The same things were measured in two ways. Each way mixes the same 11 hidden numbers, adds some noise and spreads widely along 6 directions of its own, which tell nothing about the thing.
Some things both ways: the first way, then the second way.
[-24 -22 -49 -67  14 -38  12 -25  10 -26  32   9   1  -3 -32  44  -4  24
  27 -14  -5]
[ 12  -9 -38  23   0 -18  -1 -41 -37 -29   4  16 -34   2 -38   3  11 -30
   1 -29  14  13 -23 -44  24 -20  15  21]

[-35  18  12  14 -20 -24  -2  -6  21  49  -3 -22 -36 -14 -20  20   6  16
 -11 -15  25]
[-23  15  -5  18 -14   9  20   1 -21   5   3  -3  17   3 -48 -27 -10 -15
  29   0  -5  -6   0 -19  -4  -8   1  -8]

[  3  26  -1   2  -5   6 -22   7 -11  -4  19 -16  39  18  16 -34  20  14
  -2  41  21]
[  2  15   1   6  -2   6  10 -22  -9 -15 -12 -11  -6   4   6 -14 -14 -13
  -5   4  -2  -6 -14   1  -8   0  -9 -12]

[-22  27 -28 -10 -13  46 -20   1 -47  27  47  -2  29  18  79 -23  28  16
   3  46 -12]
[ 21  51 -33   6 -21  -2  -6 -28  24 -39   1 -11  -2 -19  37  -4  11 -49
 -13  16  29   4 -25  30  17 -46   8   4]

[  7   0   1  20  20  -1  14  21  13  24 -13  -9 -10  32   1   4 -26 -37
  -5  19   4]
[ 23  27 -59  47   1  23   2 -66 -42 -11  31  -7 -25  -7 -30   4 -20   0
 -11  -2  16  10   5  -8 -40 -30 -19  13]

[ 18  -1  -8  -7 -16  16 -11  31 -27 -27  20 -42  33 -50 -54  -6  31  21
 -58  16 -25]
[ -4   8   4 -24  14   7 -13  -4 -28   0  -3   8  27   8 -14  -4  -9   3
  -8 -20   6  17  12 -38  16   4 -10   3]

[ -1  -7 -26  14   5   8  28   1 -27 -41  42   1  27 -21 -38 -14   7  30
 -45 -21  -7]
[ 15  23 -37 -17  13 -12 -10  -7  -5 -13  25  27 -12 -16  30 -36 -59  12
  24 -34  -4  22   6   8 -17  14   4   7]

[ -9  13 -34  12  -5  10  31 -48  54 -36 -39  14   2   5  31  -7  11 -15
  -6   7   6]
[ 16  34  10  -7   2  37   4 -26  15  -2  -6 -30  -4 -33  16  -9 -22 -32
   9  12   9  -2 -24  13  28 -49  14 -20]

[-10  24  22  16  15  12 -12  31   1  16 -35   3  27  -5  22 -39 -11  -5
   8  19  14]
[-13   3 -24  11  -3 -15  -7   0 -27   2   7   6  22   9   1  -3 -13   4
   4   6  10   2  23   0 -19  11 -12  13]

[-20   6   8  -1   7  -3  -5  20 -15 -19   7  -4  47 -26 -25  57  10  39
  20 -38  10]
[  3  14   4  21 -41  23 -31 -19 -16  11 -31  -7 -11  36  -6  20   8 -18
 -13  12  44  23  -2   3   9 -64  -3 -15]

[-62  -1   8 -45  39  30   4  14 -56  26  -7   5  24   6  35 -32 -31  19
  14  11  -6]
[  4   0 -39  19  -2 -60  -1  23  -7 -10  -2  28 -15 -17 -10 -16  17 -24
  17   1  12  26  27  -6  28 -20  32  42]

[-29   4  -1 -10   4 -21  30  27  -6  34 -35  25 -25  -8 -30  11 -42  10
  19 -28 -12]
[ -3 -22  26 -44  31 -17 -17  36  14  29 -11  14  11  -8  50 -25 -42  36
  48   9 -22  14  -7  26  -2  23 -18   7]

[-27   5 -15   3  -3 -16   0  35  10  53  15 -21 -57  29   0   0 -15  -6
  38  44 -26]
[  1  22  -8 -17  17  16  -6  -7  24  45 -35 -18  17 -17  17 -15 -21 -14
  11 -16  12 -26 -11  16  21  -3 -32 -27]

[-20  -2   8  23  20 -14  -3  69  -3  20  -3 -14  -8 -15 -27  53 -12  19
  28 -22 -24]
[-11   2  15 -17 -26  40 -46 -39 -31  50 -12 -40  35  11 -13  36 -15  25
  10  16  35  12  20  44 -40  10 -56 -21]

[-38 -15 -13 -12  37  -9  19 -24  44 -36 -46  25   4  -7   0  13 -13  -6
  33 -24   9]
[-36 -46  28   2  10 -18  -4  16 -41  -8   6 -18  36   6 -19   4 -11  28
  27  12 -16  10  29  -5 -20  44   6  19]

[-18   8 -27  34 -18  11   4  -2 -13  -1  29 -21  26  -7  15 -27  38  32
 -71  -1  25]
[-29  19  13 -13 -16   5 -27   4 -31  58 -18 -15  23  14 -26  -2  -9  16
  38   5  12  15  19  12 -13  25 -40 -13]

[  -4  -19  -87   21  -15  -10   40  -40    9 -104   40   18   28  -24
  -29   15   58   56  -57  -45  -22]
[ 33  24 -18   7  29 -17   8   3  12 -41 -12  27 -23 -41  20 -27   3 -28
 -27  -4  11  35 -12   3  27 -38  25  30]

[-24  -4 -24 -20  -1   0  22   5  -4 -53   0   2  61 -32 -29  41  18  41
   1 -31  24]
[  1  25 -30   2 -39   3   2 -54 -55 -31  44  -3  -9   5 -34  -6  -3 -12
  10  15   5   7  -1 -17 -36   2 -11  -3]

[-44 -25 -42 -29  28 -24 -12  -2  46  13  -8   9  -6  -9  40  77  10  -3
  47 -19   0]
[-14   2  -8 -19   4  12  -1 -33 -34 -33  63 -36  51 -38  -6   6   5  10
  22  39  -5  -3  -4  13 -35  26 -19  13]

[-25  11   7  -6  -4  33  44  21 -21 -19 -61  14  31 -18 -11  -2 -23   6
  10  -9  -9]
[ -3  11  13 -25  -9 -10 -22  14  -5  27 -18  -1   3  16  13  -9  -6   8
  21  12   6  16  16   0  12  -9 -12 -12]

[ -7   8 -66  13 -18  10  32 -42  22 -37  29  10  15  -3  22 -26  31  15
 -47   4  10]
[ -7  10  27 -60   7  15 -15  -7  10  16   9 -23  23 -22  42 -18 -59  15
  53   2 -18   0 -17  39  -7  36 -15 -19]

[ -6  22  -1   4  20  10  10   0  13 -56 -29  33  86 -23   9  -1   0  23
  19 -19  39]
[ 23  30  11 -19 -32  21 -10 -32 -11   2 -15   9 -31   0  -2 -10 -21 -23
   3   8  19  28 -22  12   6 -42   0 -16]

[-10  34 -26  -5 -37  -6  -5  15   5  11 -10 -19  22 -34  25   7  20  40
 -19   5  -8]
[  3  12 -31 -17 -27   6 -15 -44 -16  -5  23 -16  21 -10 -14  11  17 -23
   8  12  25 -10  -8   1   1 -14 -21  -5]

[-22   2 -71  11   1 -14  37 -38  58 -45  23  34  32 -15  24  31  27  22
  -5 -35  38]
[  3  14 -64   0 -13 -57 -10   0 -27  -4  13  44 -10  19 -21 -22   5  -9
  14 -28   8  18  25 -36   5  10  -5  27]

[ 11   6 -28  28  -8  -3  -4 -14  34 -55 -22 -10  43   5  24  12  32  10
  -9  -7  21]
[-18 -10   6  26  -7   7 -22 -12 -43   4 -14 -28  11  24 -22  18  26  13
 -15  14  22   8  25 -16 -15  -4 -19 -13]

[  4   1 -58 -19   2 -22   1 -29  46 -49  28  15  39   3  20  33  28   9
  30  -2  33]
[  3  -3  13 -52   9   2 -20  -5   9 -19  16 -10   9  -2  80 -18 -49  16
  20  -1 -13  -8 -16  15  -5  19  -1 -27]

[-17 -12  21  -1  50 -35 -10  34 -11 -16 -24   0   3 -30 -49 -12 -43  28
  17 -34 -36]
[  1 -58  41  -6  16  21 -16  -4 -26  10 -29   3   7 -36 -43   5 -23  14
   9 -17  18  44   3  27  -7   0  12  18]

Other things, the second way, with their names:
q215: [ 16  57 -91  16 -28  39  16 -85 -13 -30  79 -10  23 -45 -16  -6 -43 -46
  20  -2  22 -28 -28  20 -33 -30  -8   7]
q949: [ 14  33 -12  -3  -4  30  -1  -9  18 -22  25 -10  22 -26  62  -9 -23 -22
  -7  41  17 -10 -17  28   1 -59   6 -11]
q610: [ 10  89 -44 -10 -10  32 -17 -72 -40 -16  34 -31   9 -42 -13   7  24 -45
 -25   5  42   7 -12  -8   8 -17 -25 -15]
q148: [-23 -85  55  25   5  15 -22   0 -59  31 -51  -1  -3  29 -71  14  -1  55
  10  -5  10  36   4   7 -50  26 -36   4]
q101: [-13  10 -25  51 -12 -10 -21  12 -41  -6  -4  21  -7   7  -6   1  18 -10
 -11  13  43  32   7  -1 -11 -38   6  16]
q530: [  7 -25  11 -16  43   7   7  13  19 -14   1  -6  30 -38  34 -18 -32  13
   1   1 -11  -6   1  17  -1   4   4   6]
q216: [  5  36 -25  17  15  13 -39 -17 -14  23   1 -18   4 -13  63  24 -25  -1
  -6  18  37  14   5  33   1 -27 -13  11]
q517: [ 10   9 -54  -8  11 -30   7  -4  14  -7  23  15  15  -5  27 -22 -29  -4
  21  -6 -12 -19  10  -4  -1   5  -8  19]
q342: [ -8  14 -40  17   8 -25  11 -21 -32 -32  32 -12   7   1 -16 -17  17   1
   4   7 -10 -12  11 -29 -22  24 -18   6]
q131: [ 30  47 -74  32   4 -15  18 -40 -27  -3  21  31 -39 -50 -10 -12  -2 -63
 -11   3  29   1 -13 -17  31 -54  18  30]
q865: [ -7 -12 -75   5  13 -78 -20  22   2 -13  28  24   6  16  74 -13 -26  12
  22 -17  -3 -16  36  -5  -2  35   6  27]
q835: [ 13  22  -2 -49  16  -3  -8  -4  -1   3  36   4 -17 -21  61 -43 -71  31
  47   3 -31  10   1  18 -25  26  -7 -17]
q204: [ -7   3  42   1   8   5   5  27   7   3 -19 -17  12 -21  26 -18 -28  10
  17  40  -9  19  12  46 -14  -5   8   4]
q9: [  3  36 -38  -6  -9   6 -16 -22   5  14  19 -23   9   5  39  -5 -38   0
  19  -1   6 -17  21   9  -6  -8 -13 -20]
q912: [ 12  11 -47   3  17  -9  23 -38 -14 -45  62 -22   2 -61 -19 -30 -15   3
  27   3 -22  -5  16  10 -35  25   6  13]
q203: [ -1   9 -64  57 -25 -36 -11 -22 -46 -11  -9  27 -14  18 -48  16  29 -38
 -20 -17  46  24  18 -25  11 -29  10  39]
q67: [ 10  37  -1 -24 -10  29   3 -40  -6  21  13 -20 -17 -30   3 -20 -40 -18
  40   9  -4  -8 -29  18   0 -13 -12 -29]
q825: [  4  26   4 -38 -24  -2 -13 -22   8   7 -23 -18  21  -6 -17   3 -12 -30
  13 -19  14  14  17  12  31   1   6  -1]
q523: [  8  38 -41 -31   2   7 -26 -35 -11  21  28  -1   8  -2  40  -4 -35   5
  23  -2   9  -7 -16   8 -11   7 -41 -10]
q505: [-12  20 -27   7  11   8 -22 -14 -52  23  10   9  -2  -6 -32 -13 -20  10
  17 -34  18  22  14 -27 -10  12 -15  -4]
q561: [ 13  29 -13  15  21  12 -16 -16   9   8  -7 -33 -13 -27  47   2 -25  -3
   2   9  14   6   6  30   6 -24   3  -6]
q197: [  0  34 -39   5 -16  23  -8 -49 -19 -12  31 -21  14  -8 -17   0  -3 -15
  13   0  16  -6 -16  -2 -15 -14 -22  -7]
q676: [ -5   7 -48  41  -5 -11  -4 -46 -37 -28  17 -32 -26 -11 -15  -4 -13  -8
   0 -33  13  -8  29  -7 -22  22  16 -13]
q414: [-29 -37  14  25  -8  -3 -28 -14 -40   6 -36 -27  -3  48 -32  14  -5  24
   7 -38  12  10  20 -17 -18  33 -10 -18]
q776: [ -5  17 -10 -24 -37 -21  11 -32 -17 -19  14  -9  18  16 -26 -10 -22  -8
  21   7 -16   1  23   8 -26  38 -11   8]
q207: [ -5 -12 -21  -7  28 -19 -50  -4 -22  29   7 -25 -14   8  25   9  15  39
  33  -8   8   9  10 -17   5  15 -32 -11]
q665: [-45 -23 -27 -16   6 -69 -50  19 -35  13   2 -11  39  55   3   8  -8  60
  46 -42  -9  16  59  -9 -33 110 -35  20]
q614: [ -6  26 -13  18 -15  14 -18 -35 -45  28 -21  -1 -17   4 -31   9   8 -25
   1  -3  36  12 -25  -6   5 -14 -25  -7]
q509: [ -4  42 -24  22  -6  13  -5 -36 -19   2  -2 -36  10  11  -7   7   6 -11
 -11  11  15 -12  10  -7  -8  -9 -27 -13]

Some of these things the first way, each followed by its name:
[-46  14  15 -10  30  35  23  30 -26 -53   2   4  73 -38 -35  18   2  47
  21  -3  -1]
q776
[  8   3  -5  22  12 -15  43  18  10   2 -73  33 -14  38   2 -37 -70 -32
  36  -4  -1]
q148
[  6   4 -34  -2  -7  14 -24   9  27   4 -11  -5  -3  -1  48  11  40 -17
   2  19 -20]
q610
[-23   1  15 -10  28  18  36   2 -14 -30 -54  -4 -26  32 -18 -24 -52 -11
  56  12 -39]
q676
[  3  29 -28  32 -38  24  34 -25  18 -22 -35   5  19 -22  24 -15  15   6
 -40   0 -11]
q197
[-25  14 -12  12  20  13  12 -11  -5 -15  16  22  11  -9  10  13   0  20
   6 -16 -19]
q665
[ -7 -10 -64 -13 -25  -2  40  16  10  26  22   6 -33  11  -1  22   0 -10
  -3   7 -14]
q523
[ 17  25 -17  -5 -31 -12  17 -13   7  23 -70   1  -9  20  38  -9 -26 -13
 -17   0 -10]
q207
[  8  20   8  16   0 -19   2 -13   1 -41  -4 -10  13  -4 -36   0  -1  29
   4 -10  -4]
q414
[ -6   2   1  -2  -8  27  14  23 -48  51   1 -29 -54  44  -2 -32 -20 -19
 -20  36 -43]
q561
[-32   8 -37  -7  18 -11  35 -22  38 -39 -19  40  16  -5  13  12 -13  19
  46 -22   8]
q865
[-13  64  56  30  12  -6 -25  13  24 -21 -34  -1  39 -79 -32   8  16  57
  -6 -26 -20]
q825
[-35   6 -23   1  15 -36  10   7  38  -3  20  -1   5 -21 -17  52   7  31
  17 -14  11]
q517
[  1  31  -7  34 -20  15  15   0  29  25 -13 -19 -12  12  22  -6   5 -16
 -21  23  11]
q9
